All groups share one centre, and each spreads out both ways along 10 directions, with some noise.
(in the rows, 128 means zero)
Some rows, each with its group after it:
[116 132  69 142  73 128  87 190 114  40 122 230  90 132  93 119 167 123
 123 114 118  95 158]  nuso
[140 133 102 155 124 117 145 152 132 116 140 124 111 121 151 112 138 111
 128 121 104 126 109]  nuso
[115 121 144 131 127 115 195 112 132 120 130  83 181 146 122 103 127 120
 133 125 116 149 128]  mus
[135 149 144 119 141 150 152 114 113 174 161  94 137  83 106 170  99 136
 148 122 124 160 152]  nuso
[145  90 118  90 138  97 153 139 148 104 153 133 178 106 140  90  99  76
 104  85 128 115 144]  nuso
[147 122 126 116 156 122 163 104 131 154 148  80 139 114 138 126 104 129
 121 126 101 152 105]  nuso
[118 134 195 106 113 145 125 131 123 106  92 109 137 138  93 102 158 114
 160 123 150 139 148]  nom
[101  98 191 126 116 133 132 128 156 106  89  81 182 157 169  98 145 113
 191 121 148 128 146]  nuso
[107 122 113 113 140 126 141  97 147 130 132  89 184 162 138 150 132 129
 129 110 111 142 136]  mus
[124  76 124 170 119 129  80 148 131 125  88  99 159 132 143 152 114 144
 125 100 176 135 145]  nuso
[144 132 125 125 161 106 145 139 178  99 189 148 159 113 170 116 117 109
 127 111  93 103 132]  nuso
[150 149  85 119 124 112 132 141 143 109 144 184  89  99 171 116 125 120
 131 147  73 109 105]  nom
[128 190 126  88 107  99 126 102 132 144 135 114 103 123 123 107 132  74
 111 107 112 143  87]  baf
[114 134 117 134 119 147  85 131 110 106 122  84 143 118  73 160 125 141
 113  87 137 161 140]  baf
[172  91 124  96 190 127 136 126 160 108 185 104 153 106 152 141 109 139
 141  89  76 140 140]  nuso
[128 120  70 135 117  96 107 132 138 100 119 127 125 147 144 106 135 107
  82  99 115 121  90]  baf
[103 103 150 168 136 136 252 129 128 136 155  15 205 132 164  79 100 123
 167 143 100 141 114]  nom
[ 99 169 102  84  97 110 100 109 151 137 131 155 137 157 157 150 152  73
 145 101 125 108 148]  mus
[140  68 151 109 160 122 179 105 139 103 122  78 190 134 123  88 100 154
 112 134 105 149 111]  mus
[132 125  72 133 139 131 111 135 122 128 140 143 116 111 139 134 105 135
  89 136 114 112 102]  mus
[128 143 135 134 132 123 137 129 164 113 130 158 142 105 188 107 115 129
 149 170  94 104 109]  nom
[117 133 113 136 102 145 132 150 109 104 120 139 115 120 118 118 136 126
 142 138 118 124 130]  baf
[138 138 125 173 130 107 187 154 117 123 146  80 124 129 113  81 137  93
  98 108 130 138  91]  nom
[137 110 105 125 129  92 149 116 137 151 125 107 174 116 146 106  88  95
  75 112 145 126 107]  nuso
[113 116 114 168 159 155 162 128 138 120 153  88 175 136 146 154 123 164
 148 139 100 129 140]  baf
[128  92 140 129 105 116 120 143 121  99 101 151 150 104 117  80  93 126
 100 139 156 115 118]  baf
[123 110 103 122 138 104 168 108 140 133 147  83 167 145 147 112 109 110
 112 112 108 134 105]  nom
[136 126 145  82 113 114  60 128 159 118 133 216 110 102 157 124 100 123
 139 137 138  90 137]  baf
[149  84 114  63 163 128  85 128 180  71 156 147 148 155 176 143 146 127
 168  80  81 109 159]  mus
[122  55  80 120 139 163 138 144 114  83 118 155 145 146 135 143 128 189
 146 149  98 113 162]  baf
[115 107 115  78 114 109 147 104 136 116  98 116 154 171 141 100 143 101
 130 117 114 128 125]  baf
[140  91  74  88 168 119 228  95 131 116 138  68 150 184 158 101 156 123
 128 125  42 150 101]  baf
[110 110 178 114 115 115 117 115 137 120  97 106 174 140 112 101 122 107
 125 114 174 131 138]  nom
[121 160 173 149 120 117 160 117 133 161 136 111 139  89 134 105  93 120
 131 160 141 130 103]  mus
[180  64 122 150 176 139 219 157 112 110 207  62 142  77 118 102  80 162
 129 107  76 154 117]  nom
[114 172 137 105  80 103 113 107 118 167 104 158 115 106 117 120 106  86
 111 142 163 128 118]  nuso
[125 106 133 102  92 161  78 150  87  92 101 143 118  96  50 146 120 151
 141 103 150 150 172]  baf
[110 165  87 220 101 144 200 163  75 150 135  93 127  96  81 137 122 136
 104 145 132 152 122]  mus
[128 111 150 124 156 153 115 129 142 122 132 110 140 107 164 116 106 148
 150 151 116 112 112]  mus
[131 140 168 133 155 146 154 127 161 111 147 111 151 116 167 123 134 145
 186 151  84 127 136]  nom
[120 149 197  89 139 140  84  97 159 112  91 150 145 133 123 126 146 139
 150 153 140 128 141]  nom
[150 102 125 157 150 105 133 138 147 123 147 133 163  95 137 115  80 132
  82 123 142 121 114]  baf
[118 108 160 124 172 168 131 110 149 132 151  86 176 113 145 155 102 173
 164 144 113 131 143]  mus
[112 147 121 135 113 141 162 126 105 142 131 107 142 116  98 142 122 129
 135 134 124 147 143]  mus
[142 169 156  86 142 111  82 104 153 129 125 147 102 137 116 133 158 105
 113 108 129 134 121]  nom
[154 104  81  99 128  87 144 126 131 131 172 122 124 115 138 110  95  95
  94  85 110 133 106]  nom
[125 163 102 156 134  91 128 103 157 156 146  95 135 151 150 158 133 112
 105 101 117 144 101]  mus
[129 141  92  94 128  67 124  92 162 164 129 112 148 149 179 111 118  57
  89  96 128 124  88]  nuso

New rows. What belongs after each?
[123 163  95 127 151 128 138  94 126 156 179 146 152  97  93 174  77 157
  77 147 110 133 125]  nuso
[140 156 117 106 123 112 139 112 150 152 161 187 125  61 164 127  66 128
 128 172  94 110 109]  nom
[151 151 174 136 160 127 148 127 140 125 141 125 121  99 119  95 125 134
 114 151 119 135 101]  nom
[114  99 171 138 153 162 118 126 139 108 125  89 186 132 107 159 123 172
 152 124 140 144 171]  nom
[126 105 111 170 133 123 201 134 109 113 111  62 154 138 129  77 123 138
 101 148 110 143  81]  mus
[139  74 120 106  81 140 136 161  74  91  89 169 117  80  70  84  93 139
 112 139 152 134 140]  nom
[141 166 121 146 124 131 228 152 123 128 170  97  97  98 169  79 140 104
 180 156  52 134  93]  nom
[133 121 164 103 134 108 162  96 140 137 128 107 158 114 130  92  94 123
 118 143 126 141 103]  mus
[120 132 107 120 143 134 209 105 100 133 130  41 143 159  94 103 149 121
 109 121  96 168  99]  nom
[148  51  93  84 133 138 146 119  93 112 128 132 150  86  74 115  59 173
  85 132 115 151 131]  nom
[126 135 178 142 181 173 133 114 142 110 167  27 174 107 108 158 114 181
 164 115  95 171 129]  baf
[ 91 178 168 125  98 103  88 115 179 152 139 138 171 141 177 155 129  78
 174 104 166 106 161]  nom
[127 144 175 145 100  93 193 136 135 127 127 117 156 109 125  70 116  92
 132 137 140 132 115]  mus
[114 139 121 125 119 131 128 150 148 108 141 152 142 124 166 119 137  98
 157 126 120  96 145]  mus
[104 161  21 111 122 143 219  91  81 163 145  81 127 140 105 156 125 137
  99 152  52 162  97]  nom
[178 133 116  61 135 113 135 135 133 125 199 133  71 105 132 133 132  97
 164  67  72 148 135]  nom
[103 113 134 145 124 143  62 127 141 107 117 131 166 120 122 145  98 160
 116 127 156 116 134]  baf
[110 148 105 129 142 139 143 112 137 123 130  97 149 159 137 154 156 134
 141 125  96 142 129]  nom
[157 114 166 123 116 130 132 161 125 107 161 141 109  78 116 111 111 119
 163 104 130 127 149]  nom
[151 134 170 104 162 131 128 110 153 115 161 104 123  86 141  98  91 145
 130 145  92 134  84]  baf
[110 131 149 106 137 166 133 108 125 125 140 131 136 102 129 118  93 176
 153 192 101 116 114]  baf
[157  75 120 126 136  99 134 124 128 125  92 102 115 123 152  70 104 128
  92 130 126 138  68]  nuso
[ 96 162 169 106  95 118 155 118 145 113 111 120 142 151 156  79 158  83
 174 143 119 116 119]  nuso
[152 113 111 125 150 125  83 137 147  85 111 183 112 117 135 127 133 155
 103 139 104 116 120]  nom
[105 170 143 164  80  97 223 132 115 138 117  98 158 129 115  77 135  76
 124 140 136 143 112]  mus
[106 133 180 164  88 134 103 161 145 132 148 161 175  70 146 150  79 117
 184 128 179 100 190]  nom
[113 156 120  99 124 139 191 101 102 150 118  74 113 133 134  80 132 110
 134 165  88 143  75]  mus
[147 192 138 150 134 108 132 134 135 138 167  69 115  92 106 134 132  88
 114  72 116 167 106]  baf
[113 148 123  89 134 156 120 120 124 147 149 157 142  84 134 139  91 129
 132 162 122 101 141]  mus
[135 148 104 129 132 136 167  99  97 157 119  88  86 126 114 123 126 153
 116 165  86 164  73]  nuso
[142 142 148 124 135  83 108 112 175 151 156 164 156 103 165 131  92 101
 109 121 151 107 128]  baf
[ 84 133 107 134 109 162 156 113 108 142 120 123 179 107 121 165  92 159
 154 168 117 133 159]  nom
[154  80 119 101 124 123 144 143 111  93 119 154 117 104 117  79 107 138
 112 136 108 123 116]  baf
[136 102 121 144 141 111 120 134 146 118 132 119 160 123 152 122 109 124
 112 109 137 121 127]  nuso
[123 118  94 127 141 148 116 129 120 131 136 138 141 105 128 134  93 142
 101 149 126 112 123]  mus
[122 178 172 202 118  77 148 132 167 186 154 148 189  68 156 118  61  82
  86 143 200  99 121]  baf
[139 104 116 119 115 114 112 135 136 136 169 156 150  80 130 148  66 125
 121 107 143 119 151]  nom
[127 147  75 131  73  88 146 156 103 142 107 134 111 117 131  95 133  46
  98  94 151 126 115]  nuso
[136 151 150 143 128 106 130 148 150  98 113 122 112 150 154  82 172  87
 134 118 121 115 102]  nom
[144 173 171  78 165 114  83  93 166 116 119 111 102 179 120 131 200 101
 125  92 113 143 117]  nom
[112 181 117 112 136 142 152  99 125 156 149 104 136 131 120 167 141 129
 144 135  96 147 136]  nom
[134 127 166 158 131 153  98 163 138  51 125  90  99  98 143  58 133 145
 152 137  91 120  67]  baf
[157  55 232  97 129 124 133 157 133  64 100 100 143 119 105  38 129 116
 149 102 162 135 135]  nom
[120 203 132 115  88  81  63 124 156 151 126 198  94 120 143 133 138  59
 111 107 164 100 124]  nom
[145 104 113 125 109 121 162 169 121  72 142 166 133 109 114  92 131 109
 132 108 111 120 154]  mus
[124 131  97  79 128 130 129 120 129 126 137 170 132 103 143 102  95 106
 102 150 112  93 115]  mus
[148 128 122 197 157 131  94 135 140 142 147  93 128 107 127 184 105 176
 110 112 133 152 113]  mus
[125 146  90 163  99  93 173 146 126 113 137 120 134 148 124 120 152  92
 114  97 117 143 124]  mus
[149 158 125 121 151 129 171 131 142 118 174 103 101 113 160 111 146 119
 158 126  58 135  99]  baf
[115 173  68 171 135 127 159 125 142 160 182 117 148 117 163 185 115 130
 132 126  89 125 133]  nom
[140 149 138  88 110 129 139 128 106 116 105 153  90 106  96  94 138 118
 125 147 109 138 116]  nom
[145 153 118 186 112 133 127 166 116 126 133 124  56 112 147 132 155 132
 160 130 106 140 106]  nuso
[109 135 168 129 113 123  59 124 157 119 120 158 155 101 137 126  88 131
 125 135 167 103 130]  baf
[139 134 123 159 142 114 189 141 139 134 159 116 141 112 157 109 118 119
 131 136 108 125 119]  baf
[149 137  84 107 155 117 140 113 143 132 166 163  99 114 159 119 105 141
 104 154  72 111  86]  baf
[141 121  75 190 148 129 152 160 125  93 157 137 123 121 128 130 128 166
  99 135  89 121 108]  nuso
